Every row belongs to one group in each of 3 separate groupings. Each group adds its own fixed numbers to the row, and there is some noise. The rows also spread widely along 8 directions, which tell nothing about the answers.
Known rows, each followed by its group in each grouping:
[ -5.8 -11.9   3.8  13.7   4.7   3.5  15.1 -18.2 -21.3  -3.9   2.4   3.1
 -36.1  22.8   9.6 -22.2 -10.5   8.8  12.9 -24.6   8.6  13.7 -11.4  16.1
  17.1 -34.9   9.1 -50.1   0.1  -0.5 -17.8  18.8 -36.4  11.1  62.3 -27.1]  J_190 J_817 H
[-28.2 -12.1  -7.8   8.9 -20.3 -26.1 -13.6 -30.2  17.9 -15.8  10.0  -7.2
 -19.6   0.5  19.9 -14.2 -14.6  24.4  -0.3  18.7  15.6  -5.3  17.1  21.7
  35.5   4.8 -24.6 -40.1  38.2 -11.0   7.5   2.0  -5.1  -9.9  59.9 -13.6]  J_33 J_670 S
[ -1.5 -30.1  32.8 -11.9 -14.5 -40.8 -15.6  22.0  -3.6 -20.8 -32.4 -15.6
   4.8 -38.6   5.2  16.0  10.6 -45.7  24.7 -32.0   7.6   2.7 -50.1 -12.9
 -29.6  -5.0  -4.9 -31.7 -48.6  -0.1  -1.5  10.4   9.1 -26.1 -22.7 -20.4]  J_840 J_31 J
[-12.9 -18.4  26.5   0.7  16.2 -25.1 -20.4  18.0   0.7 -39.8 -41.5 -23.6
 -13.9 -32.9  -6.8  25.8 -12.4 -45.9   4.1  23.4   4.1  -5.6 -34.0   0.2
  -1.0  26.0  24.7  -8.5 -28.6  16.8  19.4  19.2  -4.5 -33.4 -13.9  -8.5]  J_695 J_105 H
[-17.5  26.5  13.2 -39.0   3.3 -34.1 -14.3 -34.0  26.4  60.0   9.3  12.8
  13.2 -35.3  -8.0 -11.8  -0.2   0.6 -29.5  20.3 -12.4 -15.9  47.6  14.9
  27.7 -17.6 -20.7  28.5  15.6  13.1  -4.9 -18.4  46.7  -0.4  -6.3  40.7]  J_190 J_105 J
[-25.0   5.4  31.3 -18.8  -8.8 -52.8 -38.7 -10.6  10.7   0.0  -9.1 -20.3
  15.3 -38.3  11.2   4.2   4.3 -45.4   7.8  -6.2   1.6   5.1 -34.9   8.9
 -12.4 -11.0  -9.5 -18.7 -18.7  20.9  -1.9  23.9  24.7 -35.2 -19.3 -22.2]  J_840 J_31 S
[ 40.4 -16.1 -29.1  -4.3   8.4  -0.6  -0.4  12.1 -17.5  15.3  10.9  35.9
   7.9  -6.2 -30.0  -4.6  -0.2  28.6   7.5  -8.6   4.9   6.0  -5.7  -9.0
   4.9 -12.3 -30.3  -0.8  34.6 -18.2  21.1  19.1   3.8  21.7 -17.6   9.8]  J_695 J_817 S
[-33.7  21.8  17.1 -26.8  -5.8 -47.1 -20.0  -5.9  15.3  40.0  -9.9 -14.1
   3.0 -60.6  -2.9  11.4   4.1 -17.4 -18.3  12.3  -9.7 -23.7  13.2  -2.9
   4.5   3.6 -14.9  35.9  -4.7  20.0  -5.3 -26.2  45.2 -12.3 -25.6  54.6]  J_33 J_670 S
[ -3.4  -7.7  -2.3 -48.8  -1.1 -18.1 -29.9  28.3 -23.8   2.0  -8.7   3.4
  42.7 -34.2 -31.5   2.6  -7.3  18.0   6.9   5.2  -2.7   1.8 -10.3 -24.2
  12.8  30.3 -18.1  -5.9  25.2  30.3  20.7  -2.6   7.7   1.3 -19.3  46.0]  J_840 J_105 H
[-36.7 -16.6  -2.3 -35.9 -25.1  -6.9  -0.4   0.4 -36.0  14.8   8.2 -13.0
  -4.6  -2.0  16.4 -33.0 -12.8  32.0   1.7 -24.9   9.8  17.8  -7.8 -10.3
  15.0   3.1  -5.4 -42.3  49.0   4.8 -23.3 -22.6  -7.2   7.7  58.9  13.9]  J_840 J_670 S
[  5.1 -56.3  -2.8   3.2 -16.4 -26.0  14.1   9.1 -11.8 -10.9 -14.4  -9.8
 -21.9 -14.8  19.5  -6.0  11.5 -18.8  22.7 -32.1   8.9  14.3 -37.6 -25.7
 -41.7 -26.0 -10.9 -15.1  13.1 -45.0 -10.1   5.4   9.8 -17.1 -10.7 -42.8]  J_33 J_31 S
[ 11.7  -3.0   2.5  -6.4  39.7  -4.8  33.1 -20.0  15.1  42.6  -4.4  14.0
 -34.4   3.6  -8.3  -9.2  -3.5 -12.3 -31.6   7.3 -13.5 -15.9  17.2   6.7
  -2.3 -39.0  10.7  43.7   8.5 -20.1   1.9  -1.4  18.1   8.5  -6.7  19.8]  J_33 J_31 J
[  1.3 -22.1  -1.1 -43.0  -9.2 -22.6   1.5  32.9 -33.8  36.8  -4.9   0.1
  20.0 -44.4 -13.9  -8.1   9.8   9.6   4.7 -32.3  -7.8   5.8 -18.6 -44.5
 -28.0  -3.3 -14.0   7.1  15.0  -6.8  -8.6 -23.6  26.8  12.3 -37.2  36.9]  J_840 J_817 H
[ 49.7   0.2   0.2  -4.2  17.8 -19.8 -14.6  20.5 -13.4   9.9 -11.3  31.7
  37.5 -25.8 -48.2  18.0   2.8   2.8  24.9 -24.6   1.3  -3.3 -27.5 -14.3
  -1.2  -9.4 -26.2  -5.4 -15.4  14.6  29.6  25.5   5.8  10.8 -34.7  17.8]  J_695 J_105 J
[-29.3 -15.3  29.2 -41.6 -23.9 -28.3 -12.3  -5.2 -19.8  15.2  -5.2 -23.4
  14.0 -34.7  17.2 -31.8  -5.1 -22.4   6.9 -32.3   3.1  21.8 -31.8 -14.8
 -17.9  -6.5   4.4 -37.0   1.3   7.3 -37.9  -4.9   8.8 -21.4  13.8 -23.4]  J_33 J_817 J
[ 13.8  17.4  12.5 -36.4  23.2  -8.0  -9.5  -0.6 -28.9  25.9   6.7   9.4
  29.1 -10.9 -24.6 -22.3  -6.7 -18.6  10.7 -29.6  -1.1  25.0 -43.7  -1.5
  -5.0 -28.1  -0.3 -15.3  13.6  39.7 -14.4  37.3  -4.3  -7.0 -10.0  -8.8]  J_190 J_817 S
[ 16.1 -15.0 -11.9  13.2 -14.4 -21.5   1.7  12.4 -21.8  19.2   9.3  30.4
 -17.2 -14.2 -11.5  10.8   7.8  32.3  28.8 -40.9   7.7 -17.1  -1.0  -5.5
   8.0 -31.3 -31.8 -19.7 -28.3 -10.4  13.5 -11.7  -2.3  41.2  18.5  30.1]  J_840 J_817 H
[-16.0 -17.4  20.1 -14.5 -22.2 -41.7 -17.1  12.0  -8.8   0.8 -17.7 -15.2
  10.4 -47.1  15.3   3.0   8.0 -36.2  13.4 -31.4  -2.4   6.5 -35.7 -22.4
 -26.6  -7.4  -3.6 -19.1 -11.8  -2.3 -19.2  -1.3  12.3 -16.9 -13.9 -14.4]  J_695 J_31 H
[ -5.5 -24.0   3.3 -24.7  22.2  -7.9 -26.9  -3.2   1.5 -40.0 -16.5 -11.7
  18.3   0.4 -13.2  -8.6 -22.8  -2.3  -5.2  50.2   8.1  19.7  -6.1   3.5
  30.8  28.5   1.1 -23.3  44.5  12.4  25.5  46.4  -5.7 -38.2   5.1 -17.3]  J_190 J_105 H
[-21.7   2.8  15.3  -6.1 -21.5 -47.0 -49.6 -43.0  32.3 -11.5   9.6  -7.7
  33.0 -25.3  13.1 -13.6  -9.1  -3.2  11.4  15.0   8.7  10.5   0.8  24.6
  36.3  -6.5 -34.7 -52.2  25.1  14.1  -3.0  47.3  13.0 -32.9  23.6 -39.3]  J_190 J_670 H
[ -5.5  17.1  10.7 -26.3  28.7 -12.2  -7.3 -13.2   0.3  25.0  -4.4   1.0
   3.2 -16.4 -15.2 -13.3 -11.1 -13.2 -16.7  13.5  -9.3  -0.3  -3.9  11.1
  11.7 -10.3  13.9  15.3   1.3  26.9  -1.1  17.2   1.1  -1.4  -2.8  19.8]  J_33 J_817 H
[-27.9   3.3   1.8 -34.0 -10.6 -24.1  10.7  -4.4   0.3  54.6   7.6  13.4
  -6.2 -23.7  -4.0 -12.7   1.9  19.7 -28.4 -12.1  -9.4 -15.2  32.0  -5.9
   9.9 -14.9 -11.8  14.1  12.6   1.4 -13.9 -41.8  26.4  18.1  11.0  54.4]  J_190 J_31 J
[ 13.6  -9.8   4.0  -5.3   1.3 -17.4  -6.0   4.9 -15.4   2.1  -7.2   5.2
   7.5 -15.2  -6.8   2.6   0.0   2.8  24.3 -27.4  -1.1   6.7 -27.6  -6.7
   2.2 -20.0 -12.4 -28.6  -1.4   5.4  -2.1  25.8  -5.4   1.2   6.0  -1.6]  J_190 J_670 H
[ 10.2 -37.7 -10.9   0.9 -14.6  -3.4  14.9   0.7 -18.5  -2.8   5.2   8.0
  -8.0  17.3   6.2 -23.3  -6.5  29.8  18.8 -35.8  13.1  13.7 -12.4 -10.2
   2.5 -14.9 -14.1 -46.8  23.3 -23.7 -11.2   2.1 -19.6  10.1  49.5 -20.8]  J_33 J_31 J

New rows. What belongs after each?
[-16.2   9.4  11.3 -37.6 -18.0 -39.4 -48.1 -32.0  23.2  15.0  18.5  -3.7
  59.2 -33.7  -3.0 -32.4 -11.8  -2.4   0.9  10.5   7.0  14.9   1.4   9.9
  21.5   2.4 -34.0 -34.5  36.1  19.9 -10.5  32.4  24.0 -28.8   0.2 -20.9]  J_33 J_817 J
[ 39.2   0.4   5.1 -19.5  27.8  -6.0  -4.6   7.9 -13.9  23.3   1.7  28.6
  29.4 -13.0 -38.4   2.1  -0.3   0.6  12.7 -15.5  -3.1   8.2 -20.1  -5.9
   6.4 -24.2 -15.5  -3.1  -5.8  16.4  11.2  32.4   7.9   6.7 -30.2  10.9]  J_190 J_817 J
[-14.4 -23.4  16.7 -33.8  11.6 -14.7 -11.5   5.5   2.8 -11.2 -14.5 -10.7
   4.3  -8.7  -0.7  -6.3 -11.7  -5.6 -14.8  24.0   5.8   2.6  -4.8  -2.9
  13.7  21.2   8.5 -14.1  20.7   5.6  15.1   7.2   6.7 -21.0   3.0   7.5]  J_840 J_31 J
[-11.0   0.5  16.2 -67.2  22.5 -13.2  -6.6 -14.2   5.6  35.2  -2.4 -11.8
  30.5 -26.9 -12.4 -36.0 -13.9 -19.0 -28.4  21.9  -7.9  19.5  -4.9  -7.0
 -11.3   1.2   9.6  17.7  51.7  15.6 -15.8  15.2  31.7 -27.7 -31.3   2.6]  J_33 J_817 J
[-18.1  -1.6  -1.7 -34.4 -10.7 -32.7   1.1  13.3 -10.6  49.9  -1.2  -0.4
   0.1 -57.9  -9.4   1.3   8.2   4.0  -9.6 -16.5  -8.0 -12.0   2.8 -23.1
 -19.9  -2.5 -16.9  32.2   5.5  -3.2  -3.3 -37.6  43.4   9.0 -41.7  48.2]  J_33 J_817 S
[ -5.6 -32.3  -7.2   5.3  32.0   6.8  19.0 -16.1  17.2 -23.9 -10.8  -3.6
 -52.3  17.2  -1.2  -1.0 -18.3   5.1 -26.7  60.4  12.3  -0.7  20.9  24.8
  27.4   2.3  12.2   5.6  32.9 -23.7  27.0  20.7  -2.5 -16.3  12.4  -9.7]  J_190 J_817 S
[-32.2 -15.0   9.1 -51.3 -10.9 -30.4 -36.8   7.5  -4.2  -1.5  -4.9 -16.5
  34.4 -29.5   1.4 -18.0  -7.3   6.2 -14.2  19.3   0.7   7.4  -2.8 -13.9
  12.1  30.6  -9.5 -19.5  40.0  17.5   1.1   1.5  17.8 -21.3  -1.8  16.6]  J_840 J_31 H
[ 10.3 -30.6 -29.7   6.8 -37.7 -19.7   8.8  13.5 -34.5  16.1   7.2  22.2
 -12.7 -13.0  -7.1  -1.7  10.3  45.4  30.8 -46.0  14.7  -2.8  -0.7 -21.5
  -5.7 -15.4 -42.0 -26.4  15.8 -23.7   3.6 -29.7  -1.7  30.7  25.1  19.8]  J_33 J_105 S
[ -9.1  32.2  27.5 -30.6  40.7 -20.7  -6.0 -27.5  10.9  46.3   1.1  -0.5
  -3.9 -24.1 -17.1 -13.2  -5.4 -36.8 -28.7  10.9 -13.6   1.3  -4.5  18.8
   1.9 -39.7  12.5  35.4  -0.9  34.4 -11.5  23.1  28.0 -13.5 -23.7  12.1]  J_190 J_817 S
[ 37.8  -8.1   7.5  -2.8  23.8 -16.1 -12.3  20.4 -17.7 -11.0 -21.2   9.8
  19.7 -17.8 -27.8  21.2   1.5 -22.9  35.8 -27.0  -3.5   1.7 -53.5 -11.0
 -14.1 -18.5  -9.8 -12.6 -27.4  13.8  17.6  46.2  -4.0   3.4 -33.2   0.1]  J_840 J_670 H
[ -8.5   2.1  10.0 -10.7   0.0 -40.1 -23.8 -28.4  16.4  10.0   3.7  -6.1
  16.2 -16.4   4.6 -18.4  -2.3 -26.4   6.4  -5.4   1.3  13.0 -17.2   7.5
  -7.3 -22.6 -15.3 -11.2  20.3   8.5  -5.9  29.6  20.2 -25.2  -5.2 -32.3]  J_33 J_31 S
[ -1.3 -30.0   1.6 -38.8 -35.9 -38.0 -17.9  17.2 -16.2  15.9  -0.6  -0.8
  42.3 -43.2  -0.8 -15.3   8.3   0.4  23.4 -40.5   1.4  11.4 -27.4 -34.3
 -26.0   0.0 -40.6 -26.4  20.8  -7.1 -12.3  -8.7  24.2 -10.8 -22.7  -1.1]  J_33 J_31 J
[-23.3 -59.2 -12.2  15.0 -39.7 -40.3  -3.4  12.6   5.7 -20.4 -19.8  -8.4
 -42.3 -30.9  24.9  20.7  10.1  19.8   6.8  12.7  17.9 -24.7  24.7 -13.0
   5.3  16.5 -27.3 -16.3  -5.0 -53.9  19.7 -38.9  20.8  -4.5  12.4   7.4]  J_840 J_105 H
[  2.9   1.7  -4.9  30.3  11.6 -25.7   2.3 -18.3  15.0   8.6  -4.4  23.4
 -46.4 -11.3 -14.5  26.6   3.9   8.6   3.0   9.1   9.3 -30.3  25.3  25.4
  30.3 -22.4 -20.1   4.5 -26.5  -4.3  34.1  -5.6  10.0  14.5  15.9  29.3]  J_190 J_105 S
[-16.8 -26.3   0.3 -16.4 -20.6 -27.3  -7.3 -22.2   7.5  15.9  10.1  -6.9
   2.5 -15.1  24.6 -24.6   3.0  12.2   4.6  -7.7   1.4   6.7  10.5  -8.5
   2.1 -18.7 -26.1 -20.6  42.2 -31.2 -16.9   7.7  22.3  -4.6  20.2 -16.7]  J_840 J_670 H
[ 14.4 -19.6   3.7  -1.4   1.4 -29.9   1.8  13.7 -10.3  10.8 -19.2   6.7
  -9.5 -36.4  -7.2  20.5  13.5 -15.6  14.5 -16.8  -4.8  -6.7 -14.0 -18.5
 -18.7 -25.5 -15.7  11.7 -20.1 -17.2   9.4  -6.6  24.5  -1.4 -36.8   7.8]  J_190 J_105 H
[ -7.2 -15.1 -22.0   0.8  -1.7 -28.8 -13.3   8.9  16.8   5.5 -12.7   9.7
  -8.3 -42.9 -19.2  30.0  -0.1  25.6 -11.4  34.1  -0.9 -35.6  40.8  -4.3
  23.5  28.9 -33.2  29.6   3.1 -10.9  42.3 -31.1  26.2   7.7 -18.7  60.6]  J_33 J_105 H
[-24.6 -13.0  15.4 -32.0  -1.7 -24.9 -28.5   9.0  12.3 -31.5 -24.9 -19.7
  24.4 -27.1  -6.6   8.2 -17.4  -6.5  -5.6  39.6  11.6   6.0  -8.7   0.6
  27.3  44.3  -3.5 -28.4  15.1  26.9  16.6  18.8   8.8 -38.1   0.3  12.1]  J_190 J_670 J
[-29.7 -14.7   6.7 -40.2  10.1 -11.3  -6.5  -1.1   0.7   4.0 -12.4 -18.4
   5.5 -13.0   2.0 -20.9 -11.5  -6.3 -26.9  28.7  -5.7   0.9  -0.7  -8.2
   8.5  15.2  13.9   8.1  39.4   7.9  -1.8   0.9   9.3 -19.8   7.9  12.0]  J_33 J_31 H
[-36.5 -36.2   4.4 -12.7 -44.2 -46.8 -23.4  -2.5  12.2  -5.8  -3.7 -20.0
  -4.5 -52.4  28.1   4.1   4.9   2.9   3.0   6.7  13.4  -3.8  11.9  -9.2
   4.3  15.6 -31.8 -27.8   0.0 -28.4  -4.1 -18.7  30.9 -11.1  -2.6  -3.7]  J_840 J_817 H
[ 18.3 -20.6   4.7  -8.0  28.2 -12.1   9.4  23.0  -8.4   2.0 -24.4   5.8
 -19.9 -25.9 -22.0  25.1   1.5 -15.0  -1.8   4.6  -1.8 -13.7 -12.5  -6.8
 -13.7  -3.6   5.0  25.8 -27.6  -7.1  28.1   2.4  10.6   5.8 -38.7  33.9]  J_840 J_817 H
[-17.3 -11.5  21.8  -8.9  -6.0 -34.4 -16.6   0.1  13.2  -2.5 -19.8 -12.2
 -14.5 -43.1   6.5  22.5  -0.9 -22.7  -4.1  14.1   9.5 -13.2  -2.1   8.0
   4.3  13.9  -0.8  -9.0 -40.3   4.9  10.0 -10.6  21.4 -17.1 -10.5  15.5]  J_840 J_817 J
[ 20.0 -12.9  -0.3  -4.9  31.0  13.0  16.8  -8.0 -16.7   4.8   2.4  18.5
 -17.3  27.6 -20.5 -15.4 -14.6  18.3  -0.9  -1.0   8.7   6.4  -5.6  14.9
  23.5 -24.7  11.2 -26.8   5.8   0.1  12.3  20.8 -22.7  17.0  35.2   0.5]  J_840 J_817 J
[-16.2 -14.2   6.9 -38.2   0.2  -2.8  33.3  -7.1 -21.4  56.5   6.0  -4.2
 -20.9 -14.2   8.3 -35.3   0.9   6.2 -19.4 -25.8  -5.7   7.7   6.7 -15.2
 -17.1 -30.0  13.0  15.7  28.5 -16.0 -38.7 -34.2  18.4  16.4  17.3  18.6]  J_33 J_817 J
[-17.9   5.0   8.7 -39.8  11.0 -19.1 -39.8   1.1   8.3 -10.9  -4.1  -6.2
  47.6 -22.0 -15.4 -14.8 -21.2  -7.4 -13.9  32.3  -4.9  11.5 -11.4   3.1
  26.8  26.9  -0.7 -14.5  41.5  35.3   8.4  36.8  -0.5 -26.5  -7.3   4.3]  J_695 J_31 H
[ 22.8 -48.0  -0.2   7.0   6.6 -13.0  16.7   0.5 -10.2 -13.4 -12.3   3.5
 -22.7  -1.3   8.8  -5.3   9.4 -14.5  20.2 -18.7   3.0  17.0 -21.5 -12.2
 -20.9 -40.7  -8.9  -9.8  15.4 -49.1  -3.6  28.1   9.1 -13.3 -13.0 -49.3]  J_190 J_105 H
[  6.7  15.6  -7.2 -38.2  10.0  -7.7  -3.4 -19.3 -17.4  55.3  16.9  16.9
  29.3  -9.4 -22.8 -39.0  -9.3  17.0  -3.3 -19.9 -14.4   6.1   4.1  -9.4
   5.1 -30.1 -14.0  12.6  49.0  13.0 -12.7   6.5   9.1  14.5   7.7  22.5]  J_33 J_105 H
[  7.2   2.3  20.7 -24.3  40.7  -8.1   4.7  -3.7 -18.2   8.2 -21.1  -9.7
  -1.2  -5.9 -15.7 -15.1  -8.4 -40.0   0.7  -7.3 -11.6  10.7 -38.0  -3.9
 -19.6 -27.2  32.6  14.3   1.7  16.4 -12.5  24.5  -3.0 -13.8  -7.5  -8.2]  J_33 J_105 H
[-34.7   5.2  29.8 -32.2  -0.5 -20.9   3.2  -8.8 -21.2  27.3 -11.8 -21.9
  -9.9 -26.6  17.2 -21.6  -6.3 -26.8 -13.6 -16.5  -9.6   5.0 -16.2  -3.6
 -13.4 -21.1  29.0  -0.7   9.2  10.8 -35.4 -21.3   4.7  -8.2  23.6   2.2]  J_695 J_105 H
[ 19.6 -14.0   9.4 -40.9  21.0  -8.3  16.7  -9.6 -15.1  48.3  -0.3   5.3
   0.0  -7.5  -5.1 -27.2   1.8 -10.8 -11.1 -15.6  -6.5  10.4  -4.5 -12.9
 -25.4 -41.4   8.9  17.0  24.8 -16.5 -17.1  -1.1  26.7   2.9 -11.2  -1.0]  J_840 J_105 J
[-11.5   0.1   0.0  22.6   1.1 -17.1 -10.6   8.5  -8.1 -21.5 -26.0   6.6
 -31.5 -11.2 -12.6  37.0 -13.0  11.1   2.5  18.8  15.5 -29.6   7.6  21.8
  36.1  21.0   1.6 -15.9 -28.1  17.6  42.2 -13.6 -15.3  11.6  30.8  36.8]  J_695 J_105 S
[ 19.6 -22.9   9.9 -39.1  21.2  -6.7  -8.7   5.9 -10.0  -7.9 -11.9  -5.0
  26.3  -7.2 -15.1 -14.3 -13.4  -9.7  11.1   2.7  -0.7  24.2 -37.6  -9.0
  -9.7   3.7  -0.1 -20.2  30.2   4.6   4.1  41.6   5.5 -19.9 -18.5 -21.6]  J_840 J_670 J
